All groups share one centre, and each spreads out both ways along 12 directions, with some noise.
Some rows, each with its group after it:
[  6   2  -3 -18   4  16  -4  -6  23  11  -8  -4 -32 -28  21  -4 -29  10
   9   4  -4  15  27  11  25  -5]  (0)
[  2 -17  13 -29  -8  40 -23  18  26   6  -9 -31  -5  -2 -19  -1 -23 -30
  11 -11 -13  -7   6  15  35  -3]  (1)
[ -4 -23  -3  13  34 -10  24 -14  -1 -14  24  17  -7 -26   4  14 -22 -23
  -3  -4  11 -18  21  39  31  -1]  (4)
[ -8   5 -26 -23  23 -25  -9   5   8  -5 -23 -51  14  -6  -8 -12  -3  22
 -43 -12   5  -9  63   7  -3  12]  (5)
[ 64  23  -4   2 -42 -11 -24  33  33  -2   6 -72 -18 -61 -39  16  -9  18
  -3   2 -25 -35 -31 -15 -15   7]  (1)
[-19   7 -46 -25   9  15  -8  42   0 -19   7   0 -27  23  20  22 -40  13
   2   9  19  19  29 -45   0 -31]  (2)
[-22 -22  -5  12  17  -6  37   2 -12  -7   2  40  -2  15  -2   9  -5 -14
   4   9  27 -13   6  15   9  -8]  (3)
[ 25 -42   3 -30 -31  21 -18  24  56  -3   6   6 -42  -8 -28  27 -26 -39
  31 -39 -35   2  -9 -10   6   1]  (1)
[ -8  16  -5  -7  39 -17  36  64 -36 -29   5  -3  27  22  23 -19 -11  10
  15  17  46 -19  82 -68  -7  24]  (2)
[ -8  14  -8  23  31   6  48 -32  59 -39  -9 -32 -38 -70 -16  19 -20 -32
  19  -5 -10 -39  -6  24  -4  20]  (4)
[ 14   6 -22  20 -23  -3   5   8  23  20   7   7 -41 -33   0  38 -21  -1
  -4  -8  -9  16 -32 -46 -36  16]  (4)
[-31  -9 -81  10  26 -21  41 -38  65 -11  -5 -20 -15 -26 -12  25 -59  -2
 -32 -15   3  19 -18  -1 -37   8]  (3)
[ 41 -33 -35 -12   5 -45   0 -27  45  19  -1  14 -73 -34   4 -25 -24   8
   2 -19  -2   7  29  11  26 -16]  (1)
[ 11   3  21 -12   1  10  48  18  23 -11 -20  -3  21   1 -13 -53  -9   3
  19  18  13 -26  13  -3  -6  21]  (2)
[ 43 -17 -52  16  -4 -31  41 -17  33  35 -18  20 -70 -32  32 -18  -4  39
 -38 -17  17  11  58 -44  -4   3]  (1)
[ 16 -21 -35  42 -22 -94  -9   8  -2  27  68  49 -18  19   3  27 -19 -26
 -33  -5  33 -12 -31 -15   7 -26]  (3)
[ 31 -26  20 -41 -24  21 -46  78 -23   3  27 -17   8  30 -12 -10 -15 -26
  20  -5   1 -24  26 -23  53 -17]  (3)
[ 13  35 -75  14  27 -32  55 -16  31 -44 -26 -21 -62 -17  13 -21  41  45
  36  16  53 -16  -1 -66 -53   3]  (4)
[ 11 -19 -25  19  26  -9  49 -11  13 -52  -8   8 -29 -10 -13   5  22  -2
   5  11  14 -35  22  16 -10 -17]  (5)
[ -4  -7  25  -8 -29  35  -9  -1  46  -5   2  -5  -1   9  -1  -1  -6 -13
  -3   4  -3 -22   6  36  42 -26]  (5)
[ 51   6 -28 -19 -35   3 -27   6  -4  47 -21 -45 -33   0   5 -43  29  47
  -7  14  16   2  -9 -42  21 -23]  (1)
[ 25  -7 -12 -13 -32 -37 -26  17  -7  30  43 -11  25 -18  -2  -4 -37  46
  20  21   7   7 -30  -6   1   5]  (1)
[  3 -11  -9   9  -9   7 -29   7 -26  61  19 -21  27 -10   5   1 -11  -5
 -37   4  20  -7 -14  -2  45  -3]  (1)
[ 16 -26  -3   6  -6  10  35  19  -3  20  21  -3  24 -43 -21  12 -45   7
  25 -11 -24  -1  -4 -24 -32  45]  (5)
[ 19  -4  36   8  -7   1   8  90  23   7  23   4 -12  -2   2  -1 -10 -55
  16 -19  33 -68  65 -55  34  31]  (3)
[-75 -21   6 -14  82   5  38  28 -28 -97  21  40  31  47  18  24 -11 -38
  36   2  27 -26  93  36  21  -1]  (2)
[-22 -15 -34 -19  -3  -1   5  12  65 -14  15 -21  20  19  22 -39  -2  36
  47  -7  60 -19  41 -48  35  16]  (0)
[ -4 -38 -71  17  28  -8  14  -1 -33   4  19 -18  -6 -11 -22  31  -5  11
   0  -3  36 -19 -12  -6  13 -11]  (4)
[ 11 -17 -16  -7  -8  12 -42  18  -5  25  18 -35   0 -29  -3  24 -11   0
  15 -16  -6  -5   4 -22  17  16]  (2)
[ 36  38  -1  -2  28 -22  58  59  -3 -68  26 -13  32  -4  40 -38 -19   2
  10  18  24 -25  59 -71  -8   8]  (0)
[-41  16 -28  19  71   6  39 -20 -34 -21   3  20 -18  15  13  10   6 -56
  55   8  31   2 -56 -29   6  13]  (5)
[ 32 -31  -2   0  10  -1  80 -37  26 -37  18  53   0 -28  41 -38 -34  47
  15  22   4  14  36  11  14 -18]  (0)
[ -7   0  33  11   4  18   9 -22  63 -23  18   2 -27 -45   9  16 -35 -45
   9   3 -16 -34   7  58  57  -8]  (5)
[  3 -35  -2  12  14  15  31 -15 -18  -6 -13  24 -28 -18 -32  29  -4 -25
   5   1 -15 -20 -16  47  -9  -7]  (0)
[ 23 -77 -50 -54  -5   6  13 -32   6   6 -10  45 -71  -2 -27  -8 -25  52
  49   2  -5  35  -5  40  -3 -41]  (1)
[ 49 -76 -10 -23 -61 -21 -38  71  10  32  25  -1  14  43 -66  19 -11 -22
 -28 -42  -9 -26  10  -8   6  -9]  (1)
[ -1 -50 -19 -33  -2  29   4 -11  35 -62 -11  -2   1  59 -21 -23  35 -25
  43 -14   7 -14 -10  13  29 -41]  (0)
[ 26  14 -37  -7 -10 -24 -10   2  22  19   6 -28 -42 -26   9 -12 -16   0
  17  -1  13   1 -16 -50   9  10]  (4)
[-21  38  18   4  24  21  19 -24  46 -22 -16 -17   3 -15  28 -30 -11 -11
   8  11   9  -8  18   4  32  10]  (2)
[-26  37  21  44   4 -23 -25 -20  -6  25  21   9  -4 -20  35  12  26  -1
  -5  15  23 -16  -2   0  34   9]  (5)
[  8 -35 -19 -35   3  65  10 -28   6   2 -30 -25  -6 -30 -16  -9 -19  34
  30  -2 -33  22   1  22   1  -3]  (3)
[ -1   1 -63  -1  40   2  -5  -5 -30  11  -5 -24 -39 -11  26   9  -3   2
 -11   0  37  17  13 -42  25  -8]  (2)
[ 39 -14  -8 -24 -24  -4 -29   3   5  -1  -4 -16 -36  -6 -36  19  -7 -10
   2 -15 -41  16 -55  19 -24 -18]  (0)
[ 32 -79 -48  19  16  13  63  27  -2 -24  35  39 -27  40 -24  29 -10 -87
  20 -31  12 -17 -59 -55   2 -27]  (5)
[-10 -10 -17 -11  25  18  10  19   9 -17   4 -40  27   6  -5 -13   2 -16
  14   3  31 -34  16 -13  39  10]  (4)
[ 65 -17  -1  14 -23  33   9 -24  28 -15  24 -35  -1 -85   3  21 -10  16
  26 -12 -49  -2 -19   4  -6  12]  (3)
[ 70 -80 -66  19  15   2  57 -12 -23  29  10  10 -76 -55  -6  13  -6  14
   3  -7  22 -22  19 -12  33 -15]  (2)
[ 61 -20 -31  27 -43   1  13   2  -1  60  27  -4 -23 -69  13  24 -19  51
  -4  -7   1   9  -4 -56 -11  25]  (2)
[-22 -28  17  26 -27  48  76 -24  57 -70  11  84 -25  15  17  32 -17   3
  10  21  -5  -5  -1  39  -5 -52]  (2)
[ 40 -39  -3 -22 -48  -6 -17  43  -1  24   8 -12  15  38 -30 -23  17  12
  -8  -2   7 -18  -2 -14  16 -18]  (1)
[-15  12  14 -18  -6  -1 -72  24   2  28  18 -30  -4   8   3   2 -15 -30
  11  -6   5  -9  -3   1  59   1]  (5)
[ 10  23  11  -4   4  35 -38  29 -11 -19 -14 -35 -35   1 -22  44  -1 -77
 -19 -23 -43  -9 -30   3   6 -15]  (0)
[ 11 -10   5  27 -51  32  30  -5  81 -14  21   1  26 -17   5   7  -7  20
  29  -1  -5 -13 -28 -25 -20  17]  (0)
[ 29 -40 -33 -32  -1 -33 -25  53 -42 -13  14   6 -28  60 -14 -21  31  12
  30   2  36 -26  28 -32  23 -39]  (5)
[ 17  -3 -15  21   8 -29   7  51 -10 -10  26   4 -39 -12 -11  35  -2 -40
   7  -5  21 -44  20 -33   8  -3]  (3)
[ -6  -1  -2 -16  31  -6 -11  -6 -45  22 -11  64 -71  27  35  10 -24 -40
  -3 -15 -13  63   2 -11  -2 -17]  (4)
[-26 -50 -70  12 -16  19  -2 -18  -2  24  16   0  10  29 -31  35 -15   5
   4 -19  14  29 -72 -22 -27 -10]  (0)
[ 16 -24 -39 -42  19  -8 -44 -26   9   5 -27  -6 -70  28  -4 -23  36 -23
  41 -21   7  19 -34 -16  33 -32]  (1)
[  8  -2 -48  38   1  49   0  14 -31  49  23 -21 -14 -60  39  60 -16  33
 -14 -11   7  18  25 -74   7  24]  (2)
[ 22  -9  -2  14 -11 -19  83 -18  14 -15  24  43  37 -13  34 -49 -12  63
  21  31  25   6  13 -13 -22  13]  (0)
[-38 -48 -53  -6 -13  50  13  -1  33 -26 -14  12 -25  27 -20  67 -27  28
 -14 -18  -9  17  21  15 -39 -27]  (4)
[-25  31 -56   4  54  38  33  30 -34   7 -11 -66   5 -61   4  44 -73  29
 -43  30  28 -15  59 -21  -2  14]  (1)
[ -7 -42  15 -19 -31  29  15  -7  67  -3   8  59 -39  14  28 -13 -37  -2
  13 -19  -7  19  55  14  38 -18]  (4)
[-12  27  -7 -63  34 -61 -27  20  24 -13 -11 -23 -38  16  -8 -44 -36  -8
  20   7  26 -13  45   7  22  -2]  (3)
[-23  -9  -8 -10 -16  35 -12  10  61   9   7 -34  10 -26  -1  14 -41   3
  -3 -13   4  -3  23  -3  30  13]  (4)
[  1 -27 -10   5  17  15  31  12   7  -9  17  14   0  -1   4   1 -20 -30
   9 -11   8 -13   6  -9  19   4]  (5)
[ 20  19   5 -31   7  -6 -18  28  34 -48  -8 -59  15   8 -18 -31  17 -29
  25 -18  -6 -25   1 -16   9   9]  (3)
[-14  16  -8 -22  50  23  19  -2  20 -63   5 -12  22  29  53 -49   3 -30
   7  -5  28   2  38 -32  49 -24]  (0)
[ 23  13 -11  15 -15 -35 -22  -5 -21 -15  12  22 -87 -41  -3  47  40  42
  42  32  13 -36  -8  29  -7 -31]  (5)
[-31 -19 -53   3  29 -10   7   4  49  -7  25 -21  -6 -22  -5  37 -88 -42
 -42 -24   4  -6  23  10  22   5]  (3)
[ -3 -66 -12   0 -19  30  25 -36  40  -3 -11  16  -8  18 -53  13  -7 -35
 -11 -18 -25   1 -53  61   6 -30]  (5)
[ 13  -8 -36 -26  21  64   3  27  -5  52 -10 -59 -43 -56 -15  13 -73 -28
  21  -5   8  -6 -11 -33  51  13]  (4)
[ 19 -14  12  24 -54  -2   3  13  20  10  24  26  11  16  -2  20  14  17
   1 -11  -8   4 -21 -31 -31   2]  (4)
[ -8   2 -60 -44  81 -51  22   1 -41  14 -33 -34 -26   5  -9 -61 -28 -15
  -9   7  51   3  25 -17  24   7]  (2)
[-45 -20 -20 -22  42   9  15  35 -14  37 -31  14 -46  29  -1 -13 -15 -31
  10 -10  51 -24  67 -33  29  19]  (3)
[ -1 -46  -8  -3 -11  11   5  27   3  11  29  11  16  -5 -13  24 -44 -12
  -2 -11  -1  -4  16   3  27  -3]  (1)
[-15 -10   8  14 -15  36  -2  15   5  10  29  23  23 -15  27  35 -28  12
   9   0  -4   8  26 -20  11  16]  (2)
[-41 -22  -8  33 -25  -4   1  -4  22  86  13  15   2 -42  -9  21 -13  32
  22   3  39 -26  13  -8  10  55]  (0)
[  1 -25 -10 -23   8 -14 -19 -27   4  18  -4 -10 -11 -32 -19  -3 -20  20
   9  -2 -12   8  10  51   8   6]  (5)
[-22 -15 -23   0   5  -7 -27  33 -55   6  22   9  21  37 -11  48 -15 -15
 -31 -12  -4  19  -3  -6 -17 -13]  (4)
[ 19 -28  -1 -10 -16  15  11 -10  17 -17  20  14  18  14   2 -12 -18  -6
   4  -8 -12  19 -21   8  21 -19]  (0)
[ -3 -35 -24 -42  15  26   9  23 -10  -2  -3   4 -27  -2 -10   4 -53  12
  15   7  10   0  50  11  27 -28]  (3)
[ 38 -53 -36  16   6  13  31 -11 -59  -6  28  37 -30   0   4  20  30  25
  22  11  11   5 -15  -9   9 -38]  (3)
[ 18  29 -59   7  34 -61 -10  18   3  -9  14 -47 -51 -47   0  30 -36  -7
  -1 -14   1  -1  -1 -45 -30  14]  (2)

New rows. What belongs after each?
[ -6  -7 -19 -53  42  -4 -20   1  11 -23   9 -22  12  13  22 -47 -47 -19
   4  -5  16  15  36   3  67 -20]  (0)
[ -6  24  16  -2  -2  47 -31  30 -12 -18 -23 -34  -5  20 -22  28  29 -57
 -10 -20 -19 -11 -25 -17  -7  -1]  (0)
[ -7 -13  12  -9  -9 -15 -13  23 -36  45  20  50 -17  16  25 -13 -34  18
   7  26  35   8  34   6  43 -20]  (3)
[ 10 -47  11 -38  49 -32   3  33 -11 -29  18 -21  43  22 -22 -47   6 -48
  20 -30  19 -38  52  -2  34  24]  (5)
[ -7 -10 -44  -7 -19 -18 -14  -7  24  22  17  -4   8  13  -5  -5 -10  29
  16 -10  16  21 -38 -36 -20   8]  (0)
[  2  28  21 -25   4  78   4  56   1 -48 -22 -34  10  23  18  -6   0 -22
   2   9  -7  -3  43 -46  10 -15]  (0)
[ 14  13  42  -5  -7   9   9  33 -12   0   8   1  45   4  -3 -20 -15 -10
   4  11  -8 -11   5  -6   3  17]  (0)
[  0   2 -10 -33  26 -49   0 -10  45 -30   6   3 -35   6  -7 -29 -41 -23
  20  -1   6  -8  11  38  29 -20]  (2)
[ 31 -53 -37  26 -12  11  45  11  15  -6  26  39 -26  27   6  14  -7 -22
 -13 -13  29 -11  -1 -37  20 -45]  (5)
[ 18 -69  41  31   4  54  37 -32  32  -9  55  21  61 -26  35  -6 -12 -55
  -3 -20 -11 -22  15  33  97  -1]  (3)
[ 15 -15   8  -6   2  -9  14   1   0  -9   1  10 -13 -35 -12   1   1  43
  24  15  -4 -23  42  28  -5   4]  (5)
[ 17  -9   3  -8  12 -34  26  -8 -13   2  27  17  23 -17  10 -27 -43   8
   0   7   2  12  11  16   5   6]  (0)
[  7   5   8  -5  12 -17 -20  12  10  12  26 -20  10 -23  10 -14 -28 -27
   4  -5  10 -19  12 -13  44  15]  (4)
[-16  -9  34 -17   6   3 -32 -15 -10  41  13  36  -5   4  28  -5 -52 -30
 -12  -9 -18  46  12  25  48   0]  (4)
[-11   6  -6  -1  18  38  -6  13  25 -30   4 -17  -6   3  22   9 -14 -37
   1 -16   4  -2  16 -28  32 -13]  (0)
[-30  18  27  16  24  26  39 -28  45  -7  -4 -10  19 -52  19   5 -43  -6
 -11   4  -6 -12  42  28  25  31]  (5)
[ -2 -30 -57 -16  -3   8 -28  22  40  13  27 -33 -16 -17  -8  40 -49 -10
  11 -23   9  -6  11 -35  27   0]  (0)
[  2 -29 -12   4  12  -7  23   4 -17  10  11   7  15  -4  -9  -4   2   0
  15 -11   4  -1  -7 -12 -14  24]  (5)
[-14  13 -38  -1  49  -4   7 -55 -46   7   3  13 -38 -11  44 -24  11  32
  47  35  46  29 -27  -1  45 -26]  (1)
[ -7  -7  19 -12 -47  20   1  18 -10  26   8  60  17  27  30   1 -25  62
  -6   6 -18  52  31 -17 -32  -3]  (4)
[-24  25  -9  13 -18 -39 -61  10  33  39  68  31  -8 -10  68  34 -82 -14
 -26  -7  10  40  17 -35  49  -3]  (2)
[-25 -23 -74  -4  -7  22  23 -53  13   5 -57  -2 -21  39 -33   5  11  35
 -30   6   3  49 -63   9 -55 -36]  (5)
[-27  33 -24  20   0 -16 -51   8  -4 -18  34 -11   2   1  16  59   7 -10
  10 -13  -1  18 -26 -38 -24   9]  (2)
[ 19   4 -31 -14 -11  18  24  55   1 -10  14   5 -18 -15  33  10 -43  60
  10  18  25  12  67 -70 -17   1]  (2)
[  1 -25   8  -4 -13  14  12 -24  48 -19   6  20 -22 -22  -1   4 -20   3
  19   0 -12   6  -1  39  16 -17]  (2)
[ -2 -38  11 -41 -11  31  19   2  27 -13   0  27  16  37  14 -54 -23   0
  31   8  20   8  14   4  52 -20]  (5)
[ -1 -34 -10 -18  16  21  11  34  -4   4   6   7 -18   4   1  -5 -26 -13
   7  -7  24 -18  51 -17  37   0]  (3)
[-31 -27  26  48   8   7  34 -43  16   1  16  50  23  13  -7  13  13 -59
  -3  -7   1 -20 -51  43  16   4]  (2)
[ 38  34 -17  29 -23  35  -9  30  11  22   3 -64  -7 -55  22  18  10   5
  -8  -6   7 -18  -2 -91  -1  30]  (2)
[-11 -16 -28   5   7 -11  26 -10   8   8   2   9 -15 -29 -11  11 -20  24
  24   6  19 -10   8   3 -12  18]  (0)
[ 25 -24 -14   4  22 -10  36  26 -37 -12  42  21  18 -12   7  11 -52 -27
 -24   3   0   2   7  -9   9 -10]  (0)
[-15 -27  -7 -39 -14  22  25  30  -2  12   0  -5  39   6  -6 -27 -46  50
  24  11  24   7  31  -9  -2  22]  (0)
[  4 -23 -35  -5   9 -12  -5   4 -37  14   7 -10   4   9 -13  -2   4  18
  -4  11  28 -13  -7   6  25 -23]  (1)
[ -6 -39   2 -29  -7   2   8  34  17 -18  21  28  -5  20  -6  -4 -58 -11
  16   5   6  -8  40  12  27 -19]  (2)
[-20  20 -77 -20  25 -16  -7 -25  16  43 -43 -54 -48 -27  -3  -5 -11  31
  10 -20   8  38 -24 -54 -47  35]  (3)
[  16   28   36   -9   27   32  -30   28   12  -51    9  -42  -14   -1
    4   15   -2 -106  -13  -27  -36  -21    6   -1   47  -21]  (0)
[ 13 -33 -31  47 -10   1  44 -34  37  18  23  15 -18 -48 -23  48 -42 -34
 -19 -27 -26   3 -54  10 -18  10]  (5)
[ -1  58  11  14 -10  25  28   4  50 -38 -11 -24  -1 -39  19   4 -16  27
   7  17 -13  -5  11 -35 -37  15]  (2)
[ 26 -20  -3  27  14   3  24 -25   3  28 -18 -36  -4 -47 -56   8  11 -41
   3 -21 -15 -35 -66  25 -11  40]  (2)
[ -9 -25 -10   0  25 -31  18 -10  -7   2   6   8   0   2 -34 -15   2 -12
  19   1  19 -26  -3  36   8  11]  (0)
[  9 -50 -31  -1  34 -17  54  -1   2 -41   8  15 -15  -5 -25   3  -8  -6
  30   7  24 -35  15  22   4  -8]  (0)
[  3 -12  13 -15   6  16  29  15  -8  -9 -16  -4 -14 -31 -40  10 -29   5
  20   8 -16 -23   9  38 -17  13]  (0)
[ 15 -44 -47 -41  56 -22  -4  -1 -23  32  -7 -42 -36 -42 -30 -13 -49 -26
   2 -18  14 -10  31  22  49   9]  (2)
[  0  24 -11  14  19 -18   0   6 -11 -10  32 -17   7 -28  22  15 -18   5
  26  18  17  -9 -25 -26   9  10]  (1)
[  6  39  21 -54   2  73 -46 -24  10  12 -40 -81  27 -38  12 -44  16  29
  48  -1 -35  36  -5   0  15  29]  (3)
[ 23 -40   1   5 -27  10  18 -22  18  14  -2  20 -29 -38 -35  25 -16  13
  12   1 -31  -4 -27  45 -13  -3]  (0)
[  3  17 -14 -26  39 -70 -63  31 -26  -9  32 -45  18  24 -23  -5 -23 -81
 -15 -31   0 -20 -31  -8  33  -1]  (0)
[-10  52  37 -16  37   6   3  34 -23 -71 -11  -5 -26  -2   4  -8  37   3
 103  43  20 -45  28   2  11   2]  (5)
[  9 -28   4   1 -50 -32 -35 -21   5  28  23  62 -41  -4 -24  55 -30  -1
 -15 -28 -60  56 -44  37 -55 -15]  (4)
[ 19 -24 -26 -16  23  -6   8   5 -29   3   0   0 -27   9  -6 -20  11 -15
  29   4  20  -6  -9 -14  27  -8]  (4)
[ 24 -13  30  34 -18  40  32  33 -10 -27  51  15  36  -7  13  34 -16 -11
  -3  13   0 -24  10 -10  18 -14]  (3)
[  0 -40  10   0  40  -8  51  -8   6   7  27  18  50 -28  16 -30 -45 -34
  12 -25   5  -2  33  -2  28  55]  (5)
[  5 -17 -44   1  39  -5  60  -1  21 -29   4  14 -31   4  16  -9 -27 -26
  18  -2  22   0  -5 -36   0 -15]  (5)
[ 15 -10 -31 -23  -9 -12  -1   4  30  -6  -7 -16 -11  11 -15 -15  -8   4
  11  -6   1  10 -24 -14 -15 -14]  (5)
[ -9 -14 -17  23  18  35   1  35 -21  44  29  -3 -10 -41  10  58 -57 -34
 -23 -11   7  -2   7 -37  24  14]  (4)
[ -6  43  19 -44  41  17  20  29 -33 -34 -31 -23  16 -15   7 -27 -36  11
  22  26 -10  15  43  -2 -26  18]  (4)
[-20  16  23  16  13 -16  -4 -43  -1  -5 -16   8  11  20  -9 -24  41 -35
   5  -7  -4  -2 -38  28   5   5]  (0)
[  5 -31  -7 -13 -19  11   7   8  44  -3  11   1   8  11   3 -18  -3   6
  15  -7  22 -28  25  -6  35  -3]  (4)
[-13  27   5  29  50  11  58   2 -43 -10  -4  15 -12 -33  22  15 -16 -21
   5  16  10  -6   8 -14 -15  17]  (4)
[-41 -22 -43  -8  47  14  12 -25 -10 -15 -11  23 -38  33  16  11 -16 -27
  -3   5  31  15   2  18  39 -42]  (2)
[ 10 -58   7 -17  13  -1  21 -18 -26  15  29  73 -13  23  18 -40   1   3
  79  19  26   3   0  19  60 -18]  (5)
[-19  22 -10 -14  14  17 -42 -27  53 -20 -38 -34 -64  -4  -7  10  43 -40
  25 -24  -7  -7 -17  14  18 -19]  (0)
[  4  -3  -8  -3  27 -27   9  -3  26 -25   8 -33  -4 -35 -16 -10 -13 -16
  16   0   9 -31   9  26  23  10]  (4)
[-14  11 -50 -18  32  29 -14   9 -20   7 -15 -48 -19   0  22  -7   1   4
  -1  -4  28  17  15 -53  26  -5]  (2)
[-20 -44 -74 -17  23  45 -38  34 -26 -20   0 -46 -43  33 -48  83 -14 -72
 -12 -44 -11  -2 -41 -32   1 -32]  (0)
[ 19 -51 -43  14 -14 -39   0   1  28  17  52   7   5  -6 -16  10 -20   2
  15 -17  21 -11 -25 -19  12   3]  (0)
[ 31 -23 -25 -10   8 -24  53  -1   0  44 -21 -13 -15 -19 -38 -40 -38   0
 -15  11  16  -7 -22  -4 -14  20]  (2)
[ -5  -9 -17 -51  12 -76 -12  -1  51  52 -20  15 -48   5   4 -76 -30  19
  27  -7  44   3  48  -6  37  21]  (3)
[ 26 -37   3  13 -22  61  57  29  19  11  -1   0  -4  -5 -17  -3 -25 -39
 -17  -4   4 -34 -13 -15  34  -9]  (2)
[ 29 -74 -24  16  11  15  67 -24  62 -19  32  35 -51 -49 -14  26 -70 -53
   5 -22 -13 -15  -8  33  39 -16]  (5)
[-27 -43 -27  23  17  36  19  -9  12   5  15   5  13   6  -5  29 -19 -41
  -5 -20   9  -9 -17  -2  32   4]  (0)
[ 29 -18 -17   7  -5  -8  58 -43  29 -32  10  40 -12 -12  43 -36  -2  55
  19  18  10  28   6  -9  -3 -23]  (0)
[ 45  18   6 -17  12   6   8   8  16 -73   7 -14  -5   7   8 -22   0 -33
   1  -5 -37  12 -16  -5  -1 -31]  (0)
[ 17 -21   9  31  -9  45  76   8  29 -69  10  35 -19 -20  -4  26   2  10
  22  18   0 -35  28  -3 -17  -6]  (2)
[ -6 -23 -24 -30  12  -5  -1  31  14 -42   5  -7 -29  12 -38  33 -41 -19
  19  -8  -5 -10   8  13 -12 -24]  (2)
[-30  29  -3  39   9  45 -45  -5 -11  -9  17 -33  17  15  32  37  60 -50
 -11 -24   8  -2 -36 -45  24  10]  (2)
[  3   3   5 -10 -10  29 -13  13  40 -10   5  -8 -12   7  32  -7   4  -9
  18 -10  14  -6  26 -29  44 -17]  (0)
[-21 -33  -2  18  10  11 -11 -51  40  32  24  16 -18 -36   9  26 -31 -35
  -7 -26 -10   4 -17  38  60  -2]  (0)
[-12 -56 -16 -44   5   2  -8  -7 -56  16 -10  47  12  79 -10 -53  36  24
  64  10  36  24 -36  -4  17 -19]  (5)
[-26  41 -21   8   6  28  15 -14  43  -3 -20 -23 -30 -12   1  12 -46 -21
 -17   8   0  16 -38  -7  -9 -12]  (2)
[ 41   1 -28  -3 -17 -40 -11  13  89 -55  28 -25 -24 -20   4  -7   3  -4
  39 -20  13 -38   8 -38   8   4]  (0)
[-22  83   2  33 -40  21 -24  37  10   0  10 -21 -18   6  52  16  16  43
 -24  36  34  -5  16 -75  -3  -4]  (5)
[106 -71 -50 -42 -19 -56  -3  51   6  70  18 -47 -57 -58 -61 -27 -65  -8
  -5 -28   2 -33   6 -14  36   5]  (2)
[  9  -6  -9 -21   9  14 -33  20 -13  37   1 -53  20 -10  -9 -19 -10 -11
  -1 -21  11  -4   7 -25  31  20]  (2)
